The rows are grouped in 4 different ways at once. Each group adds its own fixed numbers to the row, and there is some noise. The rows also spread widely along 17 directions, which tell nothing about the answers.
(in the rows, 128 means zero)
Some rows, each with its group in each grouping after it:
[146 130 160 165 119 129 160 111 150 112  85  92  83 152 173 112 131 126
 184 176 144 115 149 114 141 136  70 180 192 124 118  84  95  73 121 149
 137  79 118 173  88 128 131 158 133  98 168 235]  J_190 A J_195 beku
[223 170 239 215 152 175 137 124 139 136  97 175  99 133 126 109 124  83
 106 123  69  89 140 123 114 120 139 158 129  89  86 128 144  85 126 126
 120  73 211 128 106  97 136 114  99 109  97 212]  J_408 L J_438 pureg
[134  78  73 153  80 130 184 103  42  95 163 102 143  87  72 126 132 156
 116 174 143  95 122  71 107 140 134  85 153 175 152 162 138 175 161 142
 128 170 139 101 108  63 183 117 144 139 145 127]  J_852 J J_438 beku
[161 129 149 166  95 148 147 133 100 157 200 113 112 123 103 140 184 154
 118 131 120  72  58 108 115 185 101  69 145 121 109 162 142 174 160  96
 163  99 126 130 100 154 105 108  94 112 149 209]  J_616 A J_195 dubu
[106 113 131 137 140 112 133 113 139 135 148 116 127 136 138 121 155 145
 172 136 122 106 129 154 144 125 107 160 155 140 125 150 145 117 196 106
 168 102  91 114  95 134 120 132 161 129 164 115]  J_408 Q J_739 Bufon
[136 145 125 214 105 141 175 124  92 113 118 130 162 117 135 115 128 142
 127 130 126  78 114 115 138 115 108 126 172 117 102 164 134 125 141 119
 144 108 121 126 120  99 154 147 147 136 137 160]  J_912 L J_739 raveb
[ 87 135 135 153 185 163 125 139 131 156 152 109 168  91 115 182 198 155
 113 102 164 121  95 143 120 172 122  70 105 154 118 181 161 152 116  89
 132 188 123 129 111 129 131 135 174 223  40 102]  J_190 E J_739 raveb
[ 99 146 154 108 178 106  32 166 136 159  95 183 131  90  87  92  90 119
 129  71 117 121 168 162 156  75 169  88  82 105 133 103 153  95 128 107
 128 150 116  89 192 105 150  98 159 155  97  49]  J_435 W J_739 dubu
[132 115 166 174 114 164 179 154 107  60 106 103 164 122 135 140 116 131
 141 135 156 107 106 129 138 116  80 118 168 123 122 132 151  87  87 122
 118 141 128 130 141 126 161 184 152 201  93 200]  J_616 Q J_739 pureg
[111 156 129 126 175  99 114 140 151 148  46  96 128 143 180 118  93 118
 158 151 139 158 172 168 130  98 120 129 154 131 122  86 134  85  79 135
 107 160 130 155 152  88 123 149 167 117 109  88]  J_852 E J_195 Bufon
[114 155 133 158 109 154 148 138 118 105 137 127 142 108 156 144 168 170
 133 111 158 121  99 115 160 141  84 139 138 112 124 120 113 135 133 103
 128 130  83 144 129 158 121 142 111 151 120 189]  J_435 W J_438 dubu
[152 107  55 148 164 138 182 109  98 112 151  80 119 148 102 147 194  96
 142 175 149  87 192  90 120 192 124 152 102 143 132 133  85 127 154 115
 123 148 172 144 121 120 119 126 115 107 166  84]  J_912 J J_195 raveb
[119 157  92  55 121 131 140 157 115 135 158 116 148 139 159 113 101 142
 109 119  78 188 150 131  96 126 159 125  88 155 146 107 145 200 122 108
 108 196 136 113 186 139 121 138 122 122 128  93]  J_852 E J_195 dubu
[ 97 128  90 183  87 123 165 142 125 132 123 133 203  91 100 121 157 138
 159 153 121 102 170 124 184 119 128 114 158 145  89 195 155 128 139 120
 167 125 119 110 105 115 159 134 156 134 162  71]  J_912 E J_438 pureg
[140 142 214 194 133 168 137 173  92 112  96 191 160 131 140 143 166 117
 114 113 160  69  25 112 132 105 105 113 129  66  99  93 130 116 170 110
  76  98  87 103 164 124 111 153 117 118 148 201]  J_616 Q J_438 raveb
[173 134 219 129 127 173  92 147 102 187 101 199  95 114 103 109 103 102
 133  89  71 123  81 122 110 140 160 103 131 122  95 100 179 172 143 130
  86  72 158  83 107 118 162  98  85  98  81 219]  J_616 E J_195 dubu
[125 122 154 105 159 121 141 141 140 134 122 121 119 160 160 119 126 130
 168 128 124 130 134 145 129 129 115 152 152 138 127 107 133 120 154 124
 129 141 129 125 136 129 117 144 149 139 127 144]  J_852 A J_195 dubu
[ 81 112 105 114 115 114 156 125 125  79 108  91 132 143 183 109  82 184
 207 123 177 125 136 139 172 104  41 169 189 142 162  98  91  85 125 135
 142 125  53 137 152 137 152 187 173 174 159 186]  J_435 A J_195 Bufon
[164 189 156 152 161 128 118 146 142 154 134 109 106 168 154 107 108 135
  71 134  89 106  74 112  71 135 132 109 136 122 101 162 119 168 149 137
 163 119 173 131 133 140 153 157 132 150 114 169]  J_408 E J_195 Bufon
[118 167  80 132 107 139 163 128  92 126 125 144 156 123 134 117 125 132
 148 125 114 129 186  93 148 141 128 153  97 132 126 110  99 149 122 114
 110 137 128 134 180 124 123 135 112 100 171 115]  J_408 J J_438 raveb
[ 98 169 158 106 110 182 138 140 129 130 111 158 153 106 149 136 150 135
 142 119 122 159 131 106 116 156 111 146 106 142 128  81 131 135 122 115
  78 127  85 120 133 161 153 147 106 136 108 175]  J_912 J J_195 pureg
[133 115 125  74 174 128 121 181 123  96 109 100  92 183 169 124 148  81
 181 124 133 153 131 132 174 135 104 187  89 114 115  87 110 124 148 111
 127  98 115 134 139 231 102 163  77 112 168 123]  J_190 J J_739 dubu
[133 125 152 118 169 144 104 172  94 122  92 122 120 141 151 121 109 104
 126 106 146 133  94 143 133 120 119 121 104 117 130  95 144 133 128 104
  97 129 107 125 157 166 139 153 110 139 105 138]  J_616 A J_195 raveb
[109 161 102 144 132 115  96 153 126 120 121 123 133  88 127 115 121 166
 116 102 143 137 124 126 164 118 135 115 127 129 116 149 125 155 117 134
 149 134 115 118 116 145 174 133 130 168  96 113]  J_435 E J_438 dubu
[142 120 188 119  77 156 158 179 149 104  91 148 134 143 163 108 102  95
 217 114  75 163 150 145 197 119  84 183 156 116  86  97 161 113 107 118
 118  65 124 110 127 185 132 186  79 103 160 222]  J_190 Q J_195 Bufon
[144 148 150 143 115 134 136 172 135  98 124 121 119 119 156 116 131 133
 125 137 117 137 129 131 135 106 121 128 131  96 126  99 132 112 118 122
 124 145 131 111 152 145 128 147 104 124 131 149]  J_912 W J_195 pureg
[ 94 187 134 150 153 123 142  94 155 188  82 130 104  98 187 137 118 198
 169 137 159 137 133 119 104 156 108 130 184 130 132  55  92 124  87 172
  74 159 144 153 128  44 120 120 160 132  65 201]  J_435 J J_195 Bufon
[ 94 152 117 159 169 144 132 133 161  73 108 105 121 110 149 155 197 161
 148 144 220 100 147  99 152 163  66 168 134 107 145  84  43  66 109 136
 120 134 102 154 106 146 149 150 135 192 111 170]  J_435 A J_195 pureg
[135 123 169  90 134 153 101 149 137  92 171 127  85 141 130 131 148 153
 158 105 137 113  81 113 121 147  77 129 119 116 161  95  95 117 161 121
 134 114  90 101 140 166 136 158 128 175 155 211]  J_190 E J_195 Bufon
[121 158 107 109 117  99 129 153 148  97 108  91 125 149 181 100 108 136
 158 133 110 168 155 146 167 104 112 176 150 125 116 122 123 118 130 128
 160 104  96 139 123 185 135 167 127 110 174 124]  J_912 E J_438 dubu
[138 170 197 164 129 156 135 170 131 121 109 164 166 131 130 140 166 107
  91 130 119  99  87 126 110 117 130 121 113  91  93 107 148 120 146  99
 106 111 114 122 144 140 121 153 122 117 134 158]  J_616 Q J_739 dubu
[157 171 184 148 199 152  99  88 194 120 170  79  59  99 146 149 187 170
 103 115 138 129 145 162  78 165 109 131 125 124 167 112 119  81 113 108
 142 165 144 156  94 121 115 112 156 190  53 188]  J_852 Q J_195 beku
[114 193 116 148 135 106  98 133 142  91 115  80 109 114 165 104 110 170
  32 158 140 154  96 130  66 115 153 155 143 154 135 153 131 158 161 122
 167 107  80 142  45 165 213 155 141 165  92 135]  J_616 A J_739 Bufon
[109 130 134 106 122 102 132 124 165 124  82  87  94  87 145 140 129 129
 168 191 137 185 187 133 115 166 133 150 179 156 127  68 157 102  85 165
  96 151 148 155  62  90 144 136 140 101  97 165]  J_616 Q J_438 raveb
[115 113  95 112 150  94 136 141 142 144 147  88  92 143 126 107 122 145
 158 170 131 119 133 105 116 157 128 127 168 158 122 150 115 144 157 169
 176 142 161 125  91 129 158 140 151 158 142 129]  J_190 A J_195 pureg
[135 168  91 192  65 116 163 106 132 104 112 115 125  57 139 106 110 175
 136 151 120 142 213 120 161 103 128 148 162 115 135 105 117 110  78 134
 132 144 139 143 125  73 143 114 122 100 131 160]  J_435 W J_438 beku
[137 127 143 167 117 135 142 156  93 121 106 138 142 134 150 110 128 124
 110 150 133 109  82 130 132  99 121 138 132 116 116 132 139 152 180 107
 130 101  99 112 114 139 148 139 109  95 151 137]  J_435 A J_195 Bufon
[129 159 135 156 204 136 133  88 132 179  83 130  91 158 176 129 156 130
 134 147 139 115 136 129  93 152 133 193 141 136 129  98  96 132 181 130
  97 117 135 151  95  92 121 121 158 110 118 134]  J_408 E J_195 raveb
[161 150 124 164 153 137 110  93 124 197 176 115  96 115 107 124 159 147
 149  94 105  89 130 128 137 166 115  82 125 119 116 169 125 150 138  99
 166 109 151 133 120 123  99  83 124 119 143 142]  J_852 E J_438 beku
[ 70 154  72  77 130  88 132 151 123 144  44 139 166 149 152 110 120  86
 172 186 146 156 216  99 154 129 137 185 107 138 112  45  94 111 120 154
  88 137 114 159 169 123 124 146 128  46 196  49]  J_408 A J_438 dubu
[164  86 119 117  93 124 191 164  75 104 130  75 117 147 167 110  87 108
 159 165 100 151 106 139 134 107 114 120 164 137 125 125 182 149 118 132
 128 141 157 120 134 148 113 150  99  85 141 157]  J_912 A J_739 pureg
[155  80 107 172 123 144 184 122  90  76 213  99 133  97  81 158 192 155
 133 126 146  62 127 116 135 155 114 112 137 133 140 163 123 130 157 114
 149 167 163  95 119 100 125 120 141 175 116 142]  J_912 Q J_739 dubu
[138 133 166 143  72 148 105 177 128 105 160 161 135  88 117  93 125 151
 147  81  92 117 103 132 191  96 102 110 117  98 114 144 152 141 136  96
 169  79  94  84 137 194 154 137  75 138 157 190]  J_435 A J_195 beku

New rows. What belongs after each?
[130 165  63 157 134 132 163 102 115 128 149 104 125 127 155 120 140 161
 121 131 127 117 165 110 124 139 122 159 129 131 140 125  86 161 136 117
 131 146 133 139 148 120 133 133 127 127 151 128]  J_852 Q J_195 beku
[ 96 106 108 158  85 124 144 109 104 141  93 161 147  76  89 115 119 145
 236 115 149  92 194 103 214 128  87 106 179 118 118  95 115  87  88 142
 111 122 125 115 160  65 138 111 141 120 163 151]  J_852 W J_438 beku
[125 125 124 120 141  83 123 161 140 115  62 107  87 136 188  88  73 123
 170 147 128 163 136 152 164  92 129 188 175 122 105  93 135 130 134 161
 133  88 135 121  80 150 159 155 108  98 125 141]  J_435 A J_739 Bufon
[123 147 108 118 119 128  95 138 113 109 164 125 100 100 132 116 154 148
 127 112 134 136 130 120 143 138 127 144  94 114 151 105 108 141 166 107
 134 110  80 112 116 172 129 113  90 102 160 132]  J_912 A J_438 raveb
[168 157  96 150 100 133 146 108  68 117 160 101 126 141 106 110 107 139
  65 159 106 101 114  85  77 134 143 105 116 145 141 159 116 175 162 123
 151 139 140 140 140  99 152 122 137 106 164 140]  J_408 E J_438 dubu
[119 132 135 164  75 137 143 125  78 140  73 133 153 111 155 103  84 136
 135 144 111 155 117 147 148  91 124 143 168 157 112 145 190 155 149 109
 123 105  82 128  96 120 164 139 125  90 130 141]  J_408 W J_438 Bufon
[ 95 187 161 164 138 184 129 153 146 144  86 157 178 104 185 169 218 134
 121 113 161 152  99 141 156 151  94 157  90 102 101  99 129 146 117  70
  81 108  68 147 109 179 105 146  84 116  96 146]  J_435 E J_195 Bufon
[150 168 144 174 111 115 122  85 139 165 120  87  91 113 134  98  83 156
 155 124  89 123 173 160 135 127 119 114 181 146 111 156 169 103  97 107
 178  88 133 161  94 109 140 109 157 117 116 184]  J_616 J J_739 dubu
[127 101 168  96 185 161 102 118 116 142 111 108  91 169 113 117 120  96
 159 132 130 118 122 126 101 161  98 133 125 171 138 137 142 110 173 112
 135 108  95 141 105 157 172 155 165 164 130 161]  J_190 J J_195 raveb
[ 92 103  95  90 113 110  96 149 125 133  83 111 111  64 125 116 101 132
 194 135 136 195 198 153 181 134 136 130 132 165 135  89 160 128  72 140
 105 152 131 117  98 122 165 121 109 122  82 105]  J_190 A J_195 Bufon
[161 132 144 168 194 139  94 117 132 172 147 140  78  77  98 147 201 133
 132 104 134  95 134 130 141 174 152 112  96 105 119 128 122 140 134 127
 122 133 198 113  94 104 106  71 101 134  68 112]  J_408 E J_438 beku
[166 117 152 124 140 156 132 145 129  70 116  85  93 117 126 113  87 109
 127 131 120 150 172 137 128 136 113 145 127 146 143 116 144 100  84 124
 125 140 161 138 116 141 180 157 119 162  74 187]  J_435 A J_195 raveb
[144 167 127 122  89 117 109 192 131  92 150 134 137  88 133 105 107 140
 102 112  91 159 128 137 148  93 145 106  91  98 127 117 151 156 108 113
 137 145 131  94 165 160 138 141  82 113 135 123]  J_435 Q J_438 Bufon
[126 146 119 131 100 100  97 152  88 161 110 135 116 154 155  71  90 131
 147 124 101 121  93 136 164  91 120 129 142 118 101 141 145 162 180 116
 168  68  79 120 138 175 129 127 104  66 197 133]  J_408 A J_195 dubu
[145 109 173 104 164 138 123 120 130 163 128  93  80 129 149 142 143 123
 177 133 124 141 113 152 121 161  95 110 136 134 138 101 156 120 115 130
 120 141 152 151 122 124  82 122 132 116 103 167]  J_408 E J_438 beku
[158 154 173 170 121 166 129 144 132 111 142 129 128 121 119 126 161 121
  96 126 105 105 107 123 108 140 120 116 126 117 116 152 143 128 148 102
 141 105 120 120 107 148 155 143 125 138 128 173]  J_912 E J_195 raveb
[101 144  62  79  90 115 128 157  78 156 117  87 148 113 138 104  67 132
 140 158 124 173 152 119 121 124 124  64 120 153 149  94 151 155  74 136
 110 188 119 143 197 119 130 134 129  87 143  90]  J_912 A J_195 pureg
[156 113 124 166 128 144 120 118 100 153 134 119  95 107 109 114 126 134
 168 101 115 116 119 127 175 155 110 122 153 135 108 176 152 160 143 115
 162  78 135 118  71 148 153 111 107 125 127 170]  J_435 E J_438 raveb
[100 149 137 124  79 126 143 110 136 119 121  89 151 100 155 121 146 160
  91 201 110 178 129 136  73 117 132 140 158 178 147 136 182 138 172 115
 143 131  49 153  56 124 163 144 169  91 153 134]  J_912 E J_438 beku
[101 180  85 177  70 139 145 115 104 144 139 147 198  75 124 109 109 177
 113 111  90 132 191 138 145 107 143 110 119 149 128 168 153 155 109  88
 140 158 104 120 164  87 157 121 158 138 130  95]  J_408 E J_195 raveb
[124  81  73 152 128 147 154  81  68 125 107 101 114 103 110 135 144 131
 217 122 167 109 176 108 202 165  77 153 147 149 136 123 107 123 111 127
 115 107 132 141 108 118 138 116 118 127 136 150]  J_408 E J_438 beku
[ 92 167 150 171 135 156 132 132 133 110  92 142 173  95 163 130 153 162
  96 118 151 134 107 136 132 101 119 151 127 125 126 132 138 135 141 104
 120 119  68 130 104 137 164 150 153 169  92 138]  J_435 E J_739 beku
[154 130  91 145 157 118 160 134 133 106 156  59 123 146 131 128 143 119
 113 164 127 112 178 141 112 148 120 134 126 143 133 151 119 117 130 113
 165 158 169 145 124 131 137 148 138 136 125  90]  J_912 A J_195 Bufon
[127 117 174  86 232 110  83 147 194 140 130  85  78 149 136 130 144 111
 165 124 137 132 163 167 126 144 115 135 115 135 139 114 131  66 123 132
 163 154 153 151 127 158 122 146 169 191  93 109]  J_190 A J_438 beku
[102 168 154 166 159 102 144 171 171 159 172 107 167 126 164 154 206 158
  91 146 112 112  85 173 101 115 138  88 125 104 104 169 178 132 167  80
 175 195 126 138 146 122  51 130 173 141 129  70]  J_408 W J_739 raveb
[168  48 159 114 193 102 163 132 153 124 179  60  52 164 146 133 175 124
 192 164 116  96 115 162 122 147 103 137 171 130 141 136 150  99 189 140
 171 144 181 112  95 129  82 132 153 133 142 135]  J_912 J J_195 beku
[164 158 113 174 121 124 108 144 103 114 191 121 108  80  97 111 139 162
  57 123 111  97 103 113 104 123 164  77 100 113 135 173 134 160 143 118
 171 152 163  99 123 120 153  93 112 155  99 119]  J_408 A J_739 pureg
[101 117 109 145  93 147 123 117  44 186 120 127 130  85 133 119 110 169
 169 100 137 133  44 115 164 142  97  70 158 159 115 161 179 213 132 129
 126 111  87 123 117 145 147 112 104 119 111 174]  J_408 J J_438 beku
[163 141 196 158 128 170 124 117 113 109 137 108 117  91 114 141 149 128
  70 144 133 118 112 143  68 129 124  93 102 130 160 105 170 100 113  83
 106 147 116 148 122 104 131 116 134 136  77 181]  J_616 A J_739 beku
[127 121 125 158 155  95  98 151 107 166  99  93 103 107 166 110 120 143
 136 129 144 133  87 170 161  95 123  93 149 115 114 141 170 141 123 126
 152 137 130 138 119 138 110 115 123 111 104 103]  J_408 A J_195 beku
[ 81 142 136  90 143 113 101 107 116 196  55 146 146 126 134 103  95 106
 159 167 132 151 179 135 111 116 137 127 123 161 137  68 150 104 133 135
  90 140  93 157 153  78 129 117 178  68 150  78]  J_408 A J_438 beku
[ 95  51 157  55 173 158  87 119 104 138  93 113 100 126  90 143 155  91
 208 131 170 135 126 124 134 178  80 110 127 168 156  86 150 103 140 129
  89 127  89 123 103 141 157 134 145 154 121 140]  J_852 E J_195 beku
[101  92 157 102  63 134 128 150 107 110 148 126 173  75 112 131 122 155
 165 137 114 145 134 170 132  93 110  65 137 147 158 111 194 108 121  98
 118 179  77  85 161  84 130 136 168 125 140 111]  J_912 E J_195 Bufon
[105 135  97 119  78 148 147 113  77 156 113 122 189  98 107 119  98 122
 132 151 109 151 176 130 123 137 132 104 121 185 129 139 179 151 117  96
 111 144  95 139 133 108 163 131 140  93 133  94]  J_912 A J_438 Bufon
[141 141 109 155 140 123 123 156 110 137  78 106 109 121 148 121 142  96
 164 147 132 141 158 136 183 130 119 125 109 104 103 105 133 111  82 119
 115 124 162 150 145 147 102 119  78  82 132 101]  J_408 J J_195 pureg
[164 126 149 138 160 143 140 132 146 134 132 108 107 151 118 129 166  84
 151 134  88 111 165 126 138 170 122 152 117 125  94 148 139 117 143 106
 154  94 176 139  94 156 119 134 111 117 144 134]  J_408 E J_739 raveb
[151 163 166 126 149 150 123 148 149 131  72 104 150 155 102 106  94  50
  86 167  68 154 180 123  78 144 159 127 129 172  81 171 186 124 106 116
 146 109 165 156  85 139 208 166 148 134 106 115]  J_852 E J_739 raveb
[139 138 153 165 157 135 150 166 120 120 127  80 160 113 179 150 144 141
  94 128 140 144 110 202 128  87 127  92 121 122 127 141 187 115  91  84
 129 208 134 147 163 124  90 139 150 150  48  90]  J_912 A J_195 dubu
[105 138  90  85 103 127 146 118 131  77 149  86 122 116 155 132 151 151
 147 146 124 173 188 132 130 143 109 182 111 152 161  94 115 123 126 104
 133 148  92 144 115 154 123 139 129 123 144 126]  J_408 E J_739 dubu
[145 170 114 140 101 148 180 147  94  84 134 111 149 155 157 122 124 136
  87 165 129 121 107  83  96 123 108 139 108 122 139 113 102 153 149 113
 116 135 102 148 166 139 130 168 121 104 187 168]  J_435 J J_438 raveb
[118 158 101 113 123 122 131 133 141 134 117  83 108 129 171 120 146 130
 102 163 104 194 127 133 111 159 147 175 147 171 103 147 164 194 153 120
 148 116 112 152  36 186 157 143  93 101 114 138]  J_852 Q J_195 dubu
[205 129 167 135 161 126 135 145 115 144 166  91  66 141 169 116 105 126
 137 102  79 125  97 168 115 102 127  93 124  84 139 106 151 138 117 119
 133 144 187 115 180 128  58 116 108  93 116 164]  J_912 E J_739 beku
[103 171  84 123 132  90  86 132 162 148 151 105  99 122 143  91 139 153
 142 126 112 124 159 129 153 123 120 136 125 112 121 129 100 126 158 127
 181  95  89 127 127 180 132 130 123 105 196 102]  J_912 Q J_195 beku
[121 151 138 198 155 148 119 118  95 114  72 130 155 117 154 135 182 112
  80 150 164 117 107 136 136 105 125 171 100 127 123 140 137 119 173  89
 120 102  68 158  86 147 146 132 121 112 128  93]  J_408 L J_438 beku
[135 143 107  40  84  97  68 181  90 187  86 107 110 129  84  80  38  63
 129 167  55 182 164 114 115 130 161  27 104 150 103  96 198 162  68 141
 131 154 163 143 193 132 141 122  91  33 162  88]  J_408 W J_195 dubu
[125 106 141  89 122 138 152 105 101 118 177  85  83 124 152 139 148 174
 166 150 150 120  90 113  85 151  73 103 149 137 187  65 114 119 154 138
 105 164  89 129 155 105  98 131 147 120 156 203]  J_912 J J_195 beku
[158 144 135 127 168 124 183 144 185 117 243  78  96 122 182 146 194 189
 128 114  89 130 144 170 116 139 121 149 107 111 155 138 130 148 144  95
 170 198 185 120 152 142  57 125 124 168 103 132]  J_435 J J_195 beku
[183 104 149  40 229 139 126 119 142 153 223  87  51 179 103 137 136 109
 120 122  90 121 147 122  50 200 156 126  93 169 161 125 123 158 164 135
 143 192 227 116 133 126 116 114 142 180  80 133]  J_852 A J_438 dubu
[108 152  97 190  78 111 159 137  93  89  77 141 182 106 148  81  83 155
 112 135 124 118 150 128 160  62 147 172 173 140 104 159 136 132 146 130
 145 102  87 108 107 120 208 155 151 135 130 116]  J_912 A J_739 dubu
[138  92 174 126 170 150 156 123 162 147 129  94 127 126 159 150 182 110
 203 126 110 150 171 192 169 150 100 164 140 142 117 132 183  95 126  90
 137 127 140 141  90 156  87 137 138 127 102 120]  J_912 E J_438 beku
[ 75 183 159  86  73 129 108 158 178 198 206 146 135 100 157 126 153 198
 187  93  91 143  79 132 148 158  76  63 138 107 115 119 155 154 124 104
 173 116  64 122 150 183  69 120 117 122 165 203]  J_435 A J_739 pureg
[ 61 117 113  87 132 100 124 129 166 214 147 170 134 110  83 127 161 153
 251 113 111  84 167  93 177 201 114 100 165 148  78 121 114 140 135 172
 150 128 168 100 134 101 120 115 149 146 152 129]  J_408 J J_195 dubu
[102  79 155  90 120  97  88 152  81 133 129 146 101 123 125  99 112 134
 175 136 137 113  61 133 132  93 114 103 147 123 156  93 159 127 205 132
 127 114  54  86 133 121 116 117 151  90 189 135]  J_408 A J_739 raveb
[101 221 171 137 118 157 103 144 165 180 155 178 158 136 154 115 142 158
 131  73  88 106 112 128 133 134  99 108 100  93 105 120 118 132 140  89
 142 106  76 129 201 159  93 144 133 130 173 176]  J_408 Q J_195 raveb
[130 133 125 172 127 151 177 128  95  98 112 155 164 128 120 115 122 128
 157 108 124  88 154 105 153 116 123 155 143 124 113 135 114 121 143 114
 113 119 131  99 150 100 158 147 144 156 144 145]  J_852 J J_739 raveb
[132 160 144 169 133 132 180  83 134  94 107  83 147 133 150 121  79 151
 122 159 129 120 200 147  74  99 106 129 179 152 163 114 135  47  89 121
 122 193 127 166 169  25 140 156 238 159 113 159]  J_852 Q J_739 raveb
[142 166 146 170 141 128 128 172 160  88 113 101 184 125 120 115 115  98
  65 141  99 131 171 169 127  85 144 119 101 129 100 186 177 102 109  83
 177 140 139 135 133 151 170 165 152 157 108  65]  J_435 Q J_739 Bufon
[154 175  77 201 133 136 196 111  82 149 146 122 138 146 176 115 108 169
 121 121 130  94 124 110 135 104 112 147 139 103 132 135  86 160 137 121
 121 148 148 135 191  94  98 126 134 112 154 150]  J_435 Q J_438 pureg
[ 42 171  43 169  83 129 145 186  89 117  83 177 242  71 140 121 149 157
 109 122 161 139 136 103 197  99 142 143  99 128  94 143 122 191 133 105
 107 140  61 102 142 153 181 154 102 134 145  54]  J_435 A J_195 raveb
[105  74 132  77 100 143 167 133 139 119 187  86 143 131  87 130 154 133
 191 154 106 119 131 106 140 180  77 108 151 185 129 175 172 146 163 121
 187 124 110 123  95 172 155 161 145 165 173 157]  J_435 J J_438 beku
[126 166 145 140 121 113 123 141 128 140 117 100 136 132 148 123 133 134
 120 159 128 130 130 143 119 115 109  87 134 115 120 114 153 102 110 105
 147 165 113 173 169 111  84 127 154  93 151 116]  J_408 W J_438 dubu
